There are 4 ways to turn a row about zero (a turn may also mirror it). The second row of each pair is the first, turned, with some noise.
Known pairs, each followed by its turn:
 7 39 21 13
 7 16 41 24 | (0)

 -6   7  87 -25
-18  24  67 -55 | (0)

-11 -19  11  10
-12   6  19   2 | (3)

  9 -25  34  13
 -1   5  41 -23 | (3)

 19  40  30 -26
 55  -1  -7 -11 | (3)

 8 13 -4  5
 -8   7  17 -11 | (1)

30 39 25 13
-17  19  42  30 | (0)

-18 -34  -8 -37
 13 -33 -35 -18 | (1)

54 18 62  1
 51 -12  24 -60 | (3)

-47 -34 -15  10
-19 -49 -19  16 | (1)

-10 -25   1 -13
 -4  -7  -9 -21 | (0)

-17  -7  10 -25
 -2   2 -33  -6 | (1)

 34  20   0 -14
 22  -5 -22 -31 | (3)

 29 -32  -5 -10
 15 -27 -23  22 | (2)

 11 -21  -4 -22
 12 -23  -1  18 | (2)

 26   2  17 -61
-37  50 -10 -23 | (0)

-13 -54  -6   6
 20 -48 -15  18 | (1)

37 29 21 12
-28  28 -16  27 | (2)

 12  18 -11 -19
20 20  6 21 | (2)

-23 -30 -10   9
  8 -27  -3 -30 | (2)

New pairs, each followed by its turn:
-30 -24  -9   7
-25  14  11  22 | (3)

17 14 12  1
 17  -9   0 -21 | (3)

-36  10  42  11
-45  -3  34 -22 | (2)

  9   7  27 -14
-26   1  12  24 | (2)

 19  -9 -66  39
-10 -46  67 -12 | (1)

 20 -14  17 -16
 -3 -20  -5  25 | (2)

-10  -5 -43  36
 23 -38 -25  34 | (0)

-32 -27 -11  16
 -9 -39 -10  19 | (1)

14 53  4 20
 37 -47 -10   0 | (3)

-21 -19 -22 -35
  8  12 -39 -32 | (0)

  5 -15 -38  32
  5 -31 -21  32 | (0)

17  9  9 14
 4 12 15 12 | (1)

  5   8 -12  10
  4  20 -10  -1 | (2)

  5 -56 -16  24
-12 -58 -24  -8 | (0)

-3 -8  0 37
  8 -32   9  10 | (0)

-20  -3 -26   7
 20 -10 -19   9 | (0)

 -9  24 -32 -38
 15  44 -32   9 | (0)

 -8 -27  -6 -23
 24 -30   9   2 | (2)

16 32 23 15
-5 13 39 23 | (0)

  1  -3  15 -30
 -3 -12  16  20 | (2)

-15 -59 -18 -21
 23 -57 -25 -10 | (1)

-27  41   3 -16
-36  25 -15  -8 | (1)

  4 -49  -8  37
 25 -43  23  34 | (1)

-36 -12  13  40
-17 -17  40  28 | (3)

24  6 -6 57
-15 -49  15 -17 | (3)

 21  24  -3 -31
-15  38  -8  12 | (0)

-17   9  11   3
-11   7  12  -8 | (2)

-1 -9 -5 22
-18 -14  10   2 | (3)

-28 -36 -34 -30
-37  50 -23  20 | (3)

 -2 -15 -13 -27
 24 -18   8  11 | (2)

27 54 -2 21
-15  48  40   1 | (1)

 25 -33  26  11
 -8   5  29 -37 | (3)

  0 -13  11   0
  8 -10  -7  11 | (1)

-21  16  -8  -3
26 11 -3  2 | (0)

-21  -6   3 -21
  9  10  -6 -20 | (0)

 34 -12  25  -2
  7   4  14 -39 | (3)

-20   5  24 -15
 10  14  15 -25 | (0)

  7   9 -28  -9
  4  14 -22  17 | (0)

42  5  1 34
-22  18 -49  10 | (2)

-43   0 -25  -6
-15   7 -12  46 | (3)

-50  28   0  16
59  1 18  2 | (0)

 17  23 -30 -30
  6   5 -53  -5 | (3)

-39  -4  27  22
-3 -4 42 32 | (3)

 30 -12 -16 -17
-34   9 -29   6 | (0)

 18  35 -27   1
 17  42 -11  12 | (2)

 0  0 -1 22
  3 -16   9  14 | (0)

